The groups are shells around one centre, one inside the other: the same stretched ball of 6 dimensions in 7 sizes.
Known rows, each followed by its group:
[-16 -13  44  35 -16  -1  -3  32 -30  -8 -58   3  53 -12  -5  10  23 -13
  22  47 -23  25  34] => X
[-29  10  34  25 -19  13 -13  35 -45 -29 -41   1  40 -14  19  15  21   1
  18  35 -25  39  23] => Z
[-22 -22  42  38 -18   0  -1  31 -26  -5 -56   8  65  -7  -7   3  22 -12
  19  54 -19  18  33] => L
[-14  12  30  33  -5  -5 -13  30 -20 -35 -44 -15  50  -5  12  24   7 -13
  41  25  -1  35  12] => L
[-21  -2  40  33 -10   0  -8  36 -24 -19 -53  -6  48  -8   9  12  21  -3
  23  40 -16  33  21] => P
[-20  -3  34  40  -7  -7   1  19 -22 -36 -59 -13  63 -10  11  16   1 -23
  51  29 -20  32  17] => L
[-21  12  53  25  -8   2  -3  22 -39 -23 -52  -7  41 -12   9  13  18  -6
  29  30 -33  45  21] => P
[-27 -16  38  41 -11  -2   2  26 -20 -21 -59  -4  67  -7   8   4  12 -12
  32  45 -23  26  22] => X
[ -3  -9  53  40  -3 -18   4  19 -17 -12 -70 -11  57 -10 -13  16  11 -28
  46  35 -20  28  28] => L
[-15   3  45  28 -17   2  -5  23 -43 -17 -48   4  52 -13  -5  16  17 -18
  29  36 -24  31  32] => P
[ -6  21  55  24  -3  -7  -6  24 -37 -25 -58 -15  28 -17   5  26  17 -12
  38  20 -28  50  22] => U
[-17  -7  56  31 -15  -3   5  12 -38  -7 -55   6  66 -10 -15   6  14 -22
  33  43 -32  26  34] => W
[ -2 -14  60  35  -9 -13   1  28 -23   8 -66   1  51 -10 -23  10  27 -17
  23  47 -21  23  37] => Z
[-29  10  44  25 -11   7  -8  21 -33 -24 -37  -1  59  -1  10   8  14  -2
  26  35 -18  36  15] => L
[-13   2  56  32  -7  -8   5  14 -35 -19 -64  -7  50 -15  -3  14  12 -21
  42  31 -36  39  28] => P
[ -9   4  34  34 -11  -5 -11  36 -29 -26 -56  -9  39 -15   6  25  16 -16
  34  30 -14  34  25] => S
[-18 -18  52  37 -14  -5   6  18 -27  -4 -59   5  70  -7 -15   3  16 -20
  29  49 -26  20  34] => X
[-26  -1  43  30 -11   3  -8  30 -25 -14 -43   1  59  -1   3   5  20  -1
  19  44 -13  29  20] => U
[ -2  11  53  31  -5 -13   0  12 -34 -23 -60 -11  48 -15  -9  25   6 -31
  52  22 -24  38  27] => S
[-21  -9  30  35 -18   5 -12  44 -29 -17 -49   2  48 -11   7  14  24  -4
  16  46 -12  25  28] => Z
[-33 -13  41  37 -14   1   4  14 -25 -20 -48   3  82  -1   1  -1   7 -15
  34  46 -23  22  22] => L
[ -4  -1  38  32 -16  -5 -13  31 -29  -8 -43   5  57  -6 -18  20  18 -21
  28  40   0  19  32] => Z
[ -1   5  47  34  -3 -16  -5  17 -17 -15 -50  -9  63  -1 -17  21   6 -28
  48  29   0  26  21] => S
[-33  -5  31  37  -8   3  -6  34 -17 -33 -53 -11  56  -5  25   8  14   0
  28  39 -18  35  12] => U
[-30 -23  40  39 -18   3   1  27 -22  -9 -51   8  76  -2  -2  -3  18  -9
  20  56 -19  16  28] => S
[-23   7  55  26 -12   3   1  18 -46 -22 -56  -3  44 -16   7  11  17 -10
  30  32 -42  44  27] => S
[-32   8  30  32  -7   4 -10  25 -20 -35 -36  -9  65   2  19  10   7  -3
  34  33  -6  34   7] => W
[ -6  -4  47  36  -5 -12  -4  30 -17 -12 -61  -9  50  -8  -7  17  17 -16
  34  37 -11  29  24] => W
[-25  -6  25  37 -16   4 -12  39 -24 -27 -46  -2  56  -7  13  14  16  -6
  24  41  -8  26  21] => W
[ -8  -4  46  38  -4 -14   0  18 -16 -16 -56  -9  66  -3 -11  15   7 -25
  45  34  -9  25  21] => X
[ -6  22  49  22 -10  -3 -11  22 -43 -22 -44  -5  38 -12  -4  26  15 -16
  35  23 -18  41  25] => U
[-14  12  52  29   0  -8  -4  17 -21 -21 -49 -13  55  -1   0  14  10 -12
  40  28 -14  38  13] => L
[ -3   4  52  30  -6 -11  -7  27 -24  -8 -54  -5  48  -6 -14  18  19 -16
  31  35 -10  30  26] => X
[  5   3  63  30  -7 -16   2  14 -33  -3 -62  -3  50 -13 -27  20  15 -31
  42  32 -22  30  36] => P
[-17  16  40  27  -8   2 -12  35 -36 -32 -51 -12  29 -15  19  23  19  -4
  30  25 -23  47  18] => U
[-22 -19  52  34 -18   1   1  29 -32   1 -57  10  60  -9  -9   0  27  -8
  14  55 -28  22  36] => Z
[-34  16  30  25 -11  13 -18  36 -32 -35 -32  -6  46  -3  27  14  17   9
  19  32 -11  41   9] => Z
[ -7   0  71  25 -11  -7   6  13 -42   2 -62   3  48 -14 -21   9  23 -19
  28  39 -39  34  38] => S
[-22 -18  39  38 -20   1   1  25 -31 -12 -54   7  69 -10  -6   6  16 -18
  27  49 -23  19  34] => X
[-34  -1  36  32 -13   7  -6  26 -27 -26 -41  -1  64  -2  14   5  14  -2
  25  41 -17  30  16] => X
[-38   4  28  34  -7   8 -10  34 -20 -41 -44 -13  53  -3  34   9  12   6
  28  34 -16  40   5] => S
[ -3  19  66  21  -2  -9  -5  17 -33  -7 -50  -7  41  -6 -13  18  19 -12
  32  28 -20  42  23] => Z
[ -7   8  56  30  -6 -10   2  12 -35 -19 -59  -8  51 -13  -9  19   9 -26
  46  27 -29  38  28] => P
[ -7  -4  32  39 -10 -10  -8  29 -19 -23 -53  -7  59  -8  -5  22   9 -25
  42  34  -3  23  24] => U
[  2  -6  51  38  -6 -17  -1  24 -21  -8 -66  -8  52 -12 -18  20  15 -28
  41  36 -15  26  32] => W
[-13   9  48  32   0  -9  -4  26 -21 -27 -59 -17  42  -9  10  19  12 -10
  39  26 -20  43  15] => W
[-23 -25  32  45 -14  -4   0  31 -13 -16 -59  -1  73  -5   1   5  13 -16
  30  50 -12  16  25] => U
[-20  13  37  28 -10   3 -11  33 -35 -33 -48 -10  37 -13  18  21  16  -5
  31  27 -21  43  18] => P
[-12 -22  43  40 -16  -7   0  27 -20  -2 -56   6  71  -5 -18   7  17 -22
  28  51 -11  13  34] => W

New rows. What belongs after each?
[-12 -13  38  36 -16  -3  -8  38 -24  -6 -53   4  54  -8  -8  12  24 -12
  19  48  -9  20  32] => U
[-29  -4  49  34  -6  -1   4  21 -26 -26 -62 -10  55 -10  16   5  13  -7
  34  37 -37  40  18] => S
[-13  -3  67  31  -4 -10  10  11 -31  -9 -69  -7  53 -12  -9   7  15 -19
  38  36 -41  38  29] => Z
[-20  15  48  24  -8   2  -9  26 -33 -21 -43  -6  45  -6   7  15  18  -3
  27  31 -18  40  17] => X
[-11   4  59  31  -3 -11   4  13 -28 -17 -61 -10  54  -9  -6  13  11 -20
  43  30 -29  38  23] => X
[-22 -10  40  34 -18   4  -6  35 -32 -13 -53   4  52 -11   3   9  23  -7
  18  47 -22  27  30] => P
[-10 -18  58  36 -16  -9   8  11 -31   4 -59  10  75  -8 -29   4  14 -30
  34  49 -26  16  40] => U
[  5   2  69  28  -5 -15   1  19 -30   4 -63  -3  44 -11 -27  16  22 -22
  32  36 -24  32  35] => L
[-27   6  40  33  -6   1  -3  28 -29 -37 -59 -15  43 -14  25  15  12  -5
  36  28 -31  46  15] => U
[ -7 -11  44  41  -4 -15  -1  26 -10 -13 -62 -10  62  -5  -9  14  11 -22
  40  39  -8  23  23] => U
[ -8  -9  50  40  -1 -16   2  21 -11 -15 -65 -13  61  -6  -7  13  10 -22
  44  36 -15  28  21] => U
[-17 -16  46  40 -10  -9   2  19 -16  -8 -55   0  76  -1 -12   5  11 -21
  35  46 -13  18  26] => P
[ -1  -8  62  33 -12 -13   5  11 -32   3 -59   5  64  -9 -32  11  15 -31
  37  42 -23  21  39] => W
[-25   8  30  34 -10   1  -7  23 -30 -41 -47 -11  57  -9  18  18   4 -15
  43  27 -18  37  15] => P
[-11  18  62  25  -1  -8   0  14 -36 -22 -59 -13  39 -13   2  18  13 -14
  41  23 -34  49  20] => U
[-20  -2  40  39   0 -10  -1  23 -11 -31 -59 -18  60  -4  12  13   5 -15
  46  31 -14  35  11] => U
[-34   3  36  31 -10   6  -7  22 -24 -28 -36  -3  70   3  13   5   9  -4
  30  38 -11  31  11] => L
[-16  14  44  27  -5  -1 -10  31 -30 -27 -50 -12  37 -10  13  20  17  -4
  31  27 -19  44  16] => X
[-12 -20  39  42 -17  -7   3  24 -28 -12 -63   3  67 -13 -12  12  12 -28
  36  46 -21  18  36] => L
[-38 -11  35  41  -9   1   4  16 -18 -34 -54  -8  78  -2  18   1   2 -12
  42  39 -24  29  13] => U
[ -6  12  58  25  -8  -8  -2  12 -38 -12 -50  -2  52  -9 -16  18  12 -23
  39  29 -22  35  29] => P
[ -3   7  50  29 -10  -6  -7  34 -38 -16 -63  -7  27 -21  -1  25  24 -14
  29  30 -27  41  32] => Z
[-18  -9  29  44  -6 -10  -3  23  -9 -29 -53 -12  74  -1   4  14   2 -22
  47  36  -3  22  15] => U
[ -6  -2  66  31  -6 -12   7  16 -34  -8 -72  -7  45 -17 -11  13  18 -21
  37  34 -40  38  33] => U
[ -5   6  42  32  -7 -10 -10  26 -21 -16 -47  -6  55  -4 -10  21  12 -19
  37  32  -2  27  22] => P
[-17  -1  27  38 -12  -4  -7  27 -25 -33 -50  -7  61  -9   6  20   5 -22
  44  32  -9  27  21] => L
[-20   3  30  39  -2  -7  -6  26 -12 -39 -54 -19  59  -5  17  18   2 -15
  48  27  -8  35   8] => U
[-16 -13  44  38 -14  -7   4  11 -25 -11 -51   4  83  -3 -18   6   5 -30
  42  44 -15  16  30] => L
[-25   8  34  28 -13   7 -15  38 -31 -26 -41  -4  44  -7  16  15  21   2
  20  36 -13  36  18] => W
[-18  -8  46  36 -11  -6   3  11 -26 -16 -51   0  77  -3 -11   8   5 -26
  42  40 -18  22  26] => X
[  1   8  47  35  -4 -17  -1  14 -25 -23 -57 -12  56 -10 -13  26   3 -34
  56  23 -12  32  25] => Z
[-25   8  53  30  -4  -3   3  13 -32 -31 -58 -13  52 -10  13  11   8 -12
  42  27 -36  46  16] => U
[-26 -16  30  37 -20   5  -8  37 -25 -14 -46   7  65  -5   3   6  20  -7
  17  52 -10  18  28] => U
[ -8  11  58  25  -7  -6  -6  19 -31  -7 -45  -2  52  -3 -15  14  18 -14
  30  34 -14  33  25] => L
[-24   0  28  40  -8  -3  -3  23 -22 -42 -54 -14  61 -10  19  18   1 -19
  49  28 -17  34  14] => U
[ -7  19  50  22  -8  -2 -14  34 -38 -18 -49  -8  26 -14   3  24  24  -5
  25  27 -19  45  24] => U
[ -7   4  58  30  -9 -10   4  10 -37 -14 -59  -3  56 -13 -14  16  10 -28
  44  31 -29  33  31] => P
[-19  -3  50  28 -17   4  -5  34 -42 -11 -57   3  38 -17   3  11  28  -4
  15  43 -34  36  33] => S
[ -7   4  37  34  -6  -9 -11  29 -17 -19 -46  -8  58  -2  -6  20  11 -18
  37  33   3  26  19] => L
[-26   2  53  32  -5  -3   6  13 -30 -27 -60 -11  57  -9  11   7   8 -13
  41  31 -37  42  18] => U
[-16  -5  43  37 -11  -6   3  18 -31 -25 -62  -6  58 -15   1  15   8 -24
  44  33 -28  32  27] => P
[-37  -4  34  33 -17  11  -3  29 -38 -32 -51  -1  53 -13  24   7  16  -3
  24  40 -34  37  22] => S
[-26   3  55  30  -5  -2   4  11 -27 -20 -52  -6  65  -2   3   4  10 -11
  37  35 -29  37  17] => S
[-39  -7  30  36 -12   8  -6  33 -21 -31 -47  -5  62  -3  25   3  15   3
  23  43 -18  32  13] => U
